The rows are grouped in 4 different ways at once. Each group adds its own fixed numbers to the row, and there is some noise. The rows also spread widely along 14 directions, which tell nothing about the answers.
In the rows, 128 means zero.
Known rows, each followed by its group in each grouping:
[140 165  86 102 120  90 129 114 149 114 110 122 148  68 160 141 145 115
 127 175 116 201 106 134 116 132]
q579 zopov (4) q966
[154 154 168 107 105 142 140 129 139 106 127 131 168 119 133 111 170  93
 221 164 144 178 155  99 143 154]
q980 pef (5) q966
[ 91 161  98  94 123 143  72 152 173  90  64 113  95  93 166 163 123 152
 137 133 164 160  80 224  87  89]
q885 ped (0) q662
[ 99 122  95 116 151  88 146 148 102 101  99 129 112 145 146 164 138 104
 107 146  98 172  90 136 152 139]
q33 Fanev (3) q210
[138 110 150 139 148 134 120 134 141 114  78 212 135 125 129 144 124  74
 127 171  99 190  93 137 108  93]
q579 zopov (2) q58
[102 109  64 131 159 149  65 154 168 140  79 129  99  76 171 215 129 111
 102  73 135  72 124 137  74  96]
q33 ped (4) q602
[160 119 134 131 135 135 109 141 130  79 117 154 158 121 122 126 133 115
 116  97 164 105  82  93 118  83]
q980 Fanev (1) q210
[116 120 146 155 135 137 129  96 124 195 131 132 155 123 114 126 137 156
 150 126 139  74 149 125 101 117]
q885 pef (3) q58
[137 153 165 169 139 145 109 103 128 126 101 155 139 108 122  99 121 163
 136 178 141 174  68 183 102  89]
q848 ped (1) q662
[ 92 117  95  74 175 138 110 146 160 141  75 102  87 104 159 156 138 115
 149 119 143 103 160 123 129 160]
q232 ped (5) q602
[145 110 133  98  91  91 123 126 166 133 164 178 182  65 116  91 141 124
 132 138 107 141 163 139  87 105]
q232 ped (2) q58
[118 104  35 101 119  82  80 168 120 112 136 119 117 152 167 173 102 130
 100 104 122 110  85 120  91 138]
q848 ped (0) q58
[167 100 132 141  93  91 121 102 101 139 171 128 166 125 132 125 148 118
  87 102 140  95 157 101  87  97]
q33 pef (4) q602
[144 132  89 110 116 127  97 159 158  77 127 144 168  69 141 164 137  94
 116  85 131 120 109 120 112 100]
q232 zopov (0) q210
[124 149 109 134 118 102 138 116  48 143 107  92 147 215 158 183 142 145
 119 149 128 144  90 155 139 140]
q885 zopov (4) q210
[125 135  60 132 172 128  67 103 133 137 100 139 152 101 179 151  97 171
  51 136 146 120  59 149 115  92]
q885 pef (3) q602
[168 141 136 154  79 157  75 131 122 152 124 162 196 127 152 172 142 123
 139 117 142 109 133 148  54  71]
q885 ped (2) q662
[156 129 140 127 128 130 108 137 152 117 141 172 179  88 111 117 139 103
 145 102 144  93 129  97 103 101]
q33 zopov (5) q602
[154 137 174 111 109 148 122 129 130 151 124 215 190 158 112  99 141 127
 183 164 128 134 141 147 126  97]
q848 Fanev (5) q58
[ 82  50 155 137 154 128 115 137 159  85 136 132  80 114 135 103 136  93
  98  92 123 100 175 125 131 108]
q885 zopov (1) q602
[108 106 126  91  88 122  96 169 139  79 132  70 110 153 157 140 149 102
 182  90 177 107 142 137 100 143]
q885 pef (3) q58
[123 108 148 180  77 144  71 139 119  75 149 110 107 139 147 127 126 144
 118 103 158 142  92 202  65  98]
q232 ped (4) q662
[199 180 179 150 118 162 140 111  97 113 120 147 191 124  86 128 144 126
 186 136 165 150  90  96 127 130]
q980 ped (3) q966
[ 91  91 103 177 111 107 107 171 119 142 175 171 106 140 114 150 107 158
 131  99  68  99 110 144  71 170]
q232 ped (0) q210
[ 77 146  96 125 179 105 129 140 147 126  89 145 127  89 123 143 116 141
 107 130 117 144  75 160 158 109]
q885 pef (3) q662
[107 136 100  60  93  72 122 174 130 121 130 135 140 141 131 130 137 149
 139 132 123 131 132 174 117 118]
q848 ped (1) q662
[103  50 147 167 149 145 102 140 146 122 128 172 137 139 148 120 133  70
 135 124 114 118 156  99 129  87]
q848 pef (3) q58
[ 88 108 103  89 137 122  93 135 145 124 133  81  83 124 162 106 124 171
 123 118 158  90 134 156 113 153]
q848 pef (1) q602
[161  93 103 170 103  73 108 118 109 105 160 170 167 121 144 144 126 113
  65 124  99 147  97 119  75  81]
q980 ped (0) q602
[125  83 152 214 117 146  97 104 134 102 141 115 138  89 135 127 143 105
  71  73 163  90 122 129  76  35]
q579 Fanev (3) q662
[105 104 109  66 103 102 109 131 126 107 113 101  92 143 150 119 132 152
 103 125 148 134 159 175 116 109]
q848 ped (3) q966
[134 135 106  82 143 120  97 122 137 131  63 150 109 135 130 129 107 157
 121 146 171 118  67 144  79  95]
q980 Fanev (3) q58
[146 131 125 118 139 123 158 126  82 180 155 142 117 131 109 146 123 127
 102 111  89  95 170  81 133 196]
q579 Fanev (2) q662
[116 115 153  99 130 101 142 112 132 123 124 113 108 127 114  96 140 136
 139 142 140 132 137 144 116 129]
q33 zopov (1) q58
[108 108 136 126  99  88 124 130 160  92 167 103 140  72 138  99 162 128
 130 118 137 136 143 154 100 110]
q33 pef (1) q602
[157 173 108 138 106 148  87 160 104 126 147 155 189 168 163 154 128 148
 200 171 115 156  76 131 109 175]
q980 ped (0) q210
[ 93  87 138 153 125 138 110 149 124 104 162 115 108 116 107 137 122 133
  93  43 138  63 159 146 127 111]
q885 ped (3) q662
[120  93 131  78  84  83 136 152  91 157 136 144 113 182 129 141 137 115
 112 117 107 112 188 140 110 129]
q848 pef (2) q662
[129 103 122 143 175 172  95  87 101 121 127 145 124 149 148 116 100 159
  46 121 142 111 101 154 160  97]
q33 Fanev (3) q58

New rows. What belongs after each?
[122 101 145 115 128 159 101 144 163 142 134 138 126  94 164 131 153  90
 162 126 126 112 194 107 102 150]
q579 pef (2) q602
[173 141 136  85  85 169  88 115 125 143 145 137 124 120 164 143 136 135
 145 147 127 138 170 158  71 166]
q33 Fanev (2) q58
[188 117 130 186 101 180  86  75 109 118 161  79 182 107 185 156 149  99
 110 109 162 124 140 104  93 105]
q232 pef (0) q58
[139 128  98  66 113 116  99 162  99 104 109 143  98 181 153 153 114 131
 118 135 121 147 112 150 117 168]
q232 zopov (4) q210
[104 111 162 150 136  74 164 140 126 131 137 141 175 140 111  87 160  97
 179 161 131 144 118  92 139 122]
q579 pef (3) q602
[109 101 142 147 154 106 117 128 163  97  88 157 109  95 135  99 134 103
 122 159 144 158  89 130  89  86]
q579 Fanev (3) q602
[ 62  92 138 151 167 158 109  90 132 126 129  67 101 125 180  91 138 154
 113 165 130 139 150 172 160 138]
q232 zopov (3) q210
[132 132  79 137 151 135  77 160 138 144  79 181 131 116 144 209 118 128
 113 106 119 100  72 139  67  99]
q33 ped (1) q602
[134 108 106 154  88  79 109 132 118 154 161 134 161 117 138 140 138 130
 128 121 116 106 127 116  58 125]
q848 pef (3) q602
[137  96 153 142 101 130  92 120 136  95 109 134 134 115 158 145 149 104
 104 120 149 145 133 168  73  65]
q885 ped (2) q602
[ 82 118 117 128 176 126 114 184 146  93  78 123  69 150  98 138 102 128
 180 101 151 105  35 124 117 165]
q232 zopov (1) q58
[111  97 138 136 168 110 156 130 147  99 116 138  94  77  78 119 119 105
 114  87 123 120 114 107 136 131]
q232 ped (0) q58
[139 147 130 101 102 137 110 170 118  70 121 150 141 144 112 162 129 124
 134  87 142 132  81 186 134 101]
q848 zopov (1) q58
[ 92  67 126 146 123 121  90 154 149  78 139 106  92 132 161 109 129  92
 150 121 136 142 124 128 104 134]
q848 pef (3) q58
[108 157 131  78 124  96 139 176 163  95 152 174 121  93  85  89 124 152
 192 129 114 139  99 151 124 190]
q980 Fanev (5) q602
[138 151  56  67 147  99  92 155 177 111  71 152 133  53 138 165 118 115
 119 118 142 115  81 103  74 102]
q33 zopov (0) q210
[103 148 165 110 138 166 138 154 151  94 104 169  82 115  85 130 127 137
 176 120 116 153 122 176 149 148]
q980 zopov (0) q966
[130 152 136  63  88 142 121 145 102 129  99 122 110 171 120 165 133 154
 144 112 147 121 144 185 124 132]
q848 zopov (2) q966
[133  91 129 118 122 154  85  86 145 115 185  99 139  95 169  70 126 157
  88 129 150 120 177 156 132 128]
q232 ped (4) q58
[ 87 113 124 132 168 157 105 141 147 119  78 133  78  92 125 173 116 144
  84  75 145  90 107 184 113  89]
q579 ped (2) q602
[105  93 128 112 135 114 121 105 169 167 140 114 111  44 132 108 146 132
 109 112 133  80 205 116  81 123]
q579 pef (3) q602
[133 117 102 102 197 141 108 138 131 122  87 171  86 116 137 157 104 123
  88 120 111 122 116 111 135 154]
q885 ped (1) q602
[111  96 107 127 111 104  93 162 174 132 147 161 170 138 152 114 138 105
 192 136 130  98 131  90  79 116]
q885 Fanev (0) q58
[120 133 110  81 199 146 122 162 134  96  80 179  81 122  67 133  80 141
 100  75 146  88  77 103 171 137]
q33 zopov (3) q966
[151 123 110 101  79 112  90 108  91 152 140 125 124 165 166 150 123 160
 106 152 131 140 132 175  62 135]
q33 pef (3) q58
[145 147 164 106  62 112 119 168 127 109 173 177 167 145 130 113 156 125
 194 161 102 169 144 175  93 161]
q579 zopov (1) q602
[111  89 122 119 145 103 149 131  95 150 151 144  82 164 124 147 122 122
  90 110  83 108 179 107 140 188]
q885 pef (0) q602
[103 107 131 149 132 139 114 136 144 102 143  94  60  59 110 134 121 152
 105  57 147  78 120 138  77 146]
q579 pef (1) q210
[146 104 166 165 139 183 101  50 135 122 169  60 123  68 141  71 126 159
  99 111 176  89 151 125 104 124]
q980 zopov (2) q58
[140 107  88 126 187  75 140  99 122 148 115 170 135  71 106 123 105 138
  43 128 100 117 103  84 124 116]
q980 ped (3) q602
[121  74 101 127 145  93  87 107 137 114 158 135 162 141 191  70 123 123
  74 156 148 131 130  97 127  98]
q579 pef (5) q602
[101 122 114 127 124 138  92 168 175 125 136 195 127  93 124 128 116 129
 175 125 100 138 110 166  98 141]
q848 pef (5) q58
[103 123 119  98 165 110 131 109 131 175 101 144 148 138 130 104 129 163
 131 148 148  92 137 116 138 114]
q885 pef (5) q210
[137 147 112  90  88  98 131 132 129 138 146 126 150 107 151 154 156 134
 164 156  91 170 148 168  98 161]
q980 ped (1) q58
[103 142 181 133 151 195 109 125 151 117 127 160 144 118 115  84 126 149
 181 158 134 143 125 190 171 129]
q848 zopov (3) q58
[115  68  86  71 122  56 129 132 133 133 113 155 101 117 134 134 128  97
  42  96 114  98 183 113 101  74]
q848 Fanev (5) q662
[201 130 144 115 109 132 100 112 128 104 154 193 245 108 144  95 143  93
 120 154 137 144 143  80 131  80]
q885 zopov (3) q210
[140 109 153 126 124 144 148 132  86 143 142  99 130 148 121 147 155  97
 150  95 132  85 192  76 147 167]
q848 pef (3) q210
[139 130 157 167 114 151 134 124  86  75 170  85 136 152 158 132 158  81
 138 125 128 174 138 125 167 164]
q33 Fanev (5) q662
[142 185 117  66 140 149 122 144 101 124 116 120 169 181 116 120 119 194
 166 137 179 118  79 144 187 157]
q232 ped (1) q966
[135 158  77  88  97  90 137 128 103 142 132 127 123 140 141 170 134 152
 117 144 103 156 120 148 112 158]
q33 Fanev (0) q966
[ 58 118 114 169 155 140  89 186 199  90 143 156 140  67  95 112 108 144
 190  79 131  80  52 151 116 115]
q980 zopov (3) q58
[118 109 142 141 181 143 134 144 166  99 100 142 138  67 103 138 144  92
 129  74 150  88 115  86 152  91]
q980 pef (1) q602
[128 112 128 127 128 100 117  62 123 164 137  95 171 147 168  55 145 160
 127 200 166 132 146 106 119  94]
q33 zopov (4) q966
[133  88 141 142 108  67 156 129 102 132 172 117 136 148  98 102 138  99
 146 121 115 110 132  71  93 161]
q33 zopov (2) q58
[119 153 100 123 143 143 115 162 149 109 101 185 139  81  93 190 124 145
 113  76 115 117  83 172 134  88]
q33 ped (1) q966
[145 147 101 141 129 127 106  97  76 186 141 123 152 168 167 137 125 174
 128 185 113 127 105 119  94 174]
q33 Fanev (3) q210
[128  96 100 172 126 105 148 141  76 100 139  69  69 127 121 204 135  81
 101  64 101 126 132  76 116 182]
q848 ped (3) q966
[143  80 162 157  98 119 125 112  89  56 145  70  94 156 143 128 139  86
 101  99 150 152 113 128 104 126]
q980 zopov (2) q58
[142 161 125 150 163 170 105 132 126 190 100 150 183 149 124 146 126 126
 224 148 148  79  97  74 117 155]
q848 zopov (5) q58
[ 95  73 137 153 114  90 111 163 153  95 172 165  96 100 130  95 126 101
 134 131  91 155 139 129  80 158]
q579 pef (3) q602
[129 110 143 181 131  60 155  96 102 105 172 111 176 115 127  57 140 125
 130 179 121 182  80  86 137 131]
q848 pef (3) q210
[149 122 112  32 116 122  97 169 144  68  83 170 105 134 144 143 125 110
 108 107 160 127 129 144 116 105]
q885 Fanev (4) q210
[104  97 162 133  79 135 106 108 150  99 172  58 103  98 138  79 150 159
 143 102 177 110 166 161  86 117]
q33 pef (2) q966
[ 80 113  67 166 143  59 132 141 122 129 160 115 155 109 141 162 130 127
 100 112  79 118  91 126 128 147]
q885 zopov (3) q602
[138  98 105 102  80 112  92 157 132  73 171 127 159 142 175 120 141 104
 133 138 117 178 141 130 125 145]
q232 ped (2) q966
[117  60 163 160 123 106 125 108 107  72 136  87 102 162 166  97 154  85
 102 144 147 173 142 133 128 112]
q232 ped (4) q602
[156 116 180 144  67 144  91 115  94  99 166 145 117 182 143  88 133 162
 143 151 149 150 123 181  63 134]
q33 Fanev (5) q210
[111  89 105 142 160 109 102 109 179  89 141 125 161  58 180  81 146  97
 103 155 134 152 122  95 133  93]
q980 Fanev (3) q602
[115  40 136 189 115  72 102 150 138  79 159 164 120 134 139  84 124  84
 127 131 114 144 105  71  58 115]
q885 pef (3) q210
[125 134 126 158 109 122 134  96 106 164 130  73 115  83 126 175 152 154
 116 100 127  95 142 152  62 129]
q33 ped (2) q210
[162 133 151 104 106 117 152 130  77 135 100  97  69 135 112 194 149  97
 122  90 135 120 163 120  80 173]
q579 pef (3) q602
[121  97 103 110 127 149  89 133 116 107 164 109 106 169 174 117 116 147
 117 125 134 123 151 115 150 165]
q980 pef (0) q966
[138 123 125 196 104  78 133 109  98 151 179 126 165 124 119 118 135 144
 143 141 101 121 100  95  70 157]
q885 zopov (4) q210
[106 112 117 136 158 146 136 135 107 127 141 112 103 120 113 170 117 120
  95  71 112  86 130 127 156 158]
q579 zopov (2) q58
[125 144 177 105 103 151 111 142 136 104 105  98 108 134 139 118 155 115
 201 147 172 139 142 159  92 149]
q579 zopov (3) q602
[130 155 124  92  94 136  93 105 110 124 148  62  99 113 155 114 122 185
 116 127 166 125 142 186  93 170]
q885 pef (3) q662
[ 88 108 115 130 110  81 111 152 194 135 153 162 155  74 135  74 139 138
 190 174 111 155 126 123  72 130]
q579 ped (2) q966
[107  98 131 149 150  98 145  78 130  93 125  78 121  94 170 100 158 107
  62 159 131 183 126 147 151  77]
q33 Fanev (1) q662
[135 125 142 119 105 151 114 156 167 106 136 121 152  65 136 133 168  86
 183  94 153  94 167  97  86 124]
q579 Fanev (3) q210
[173 163 101  30 145 137 114 150 117 112  84 169 168 151 138 162 124 113
 108 128 152 131 111 127 166 112]
q579 zopov (1) q58
[119  90 143 162 114 159 107 140 121 144 201 161 143 137 125 113 132 129
 151 112  90 103 192 108 130 172]
q33 ped (3) q966
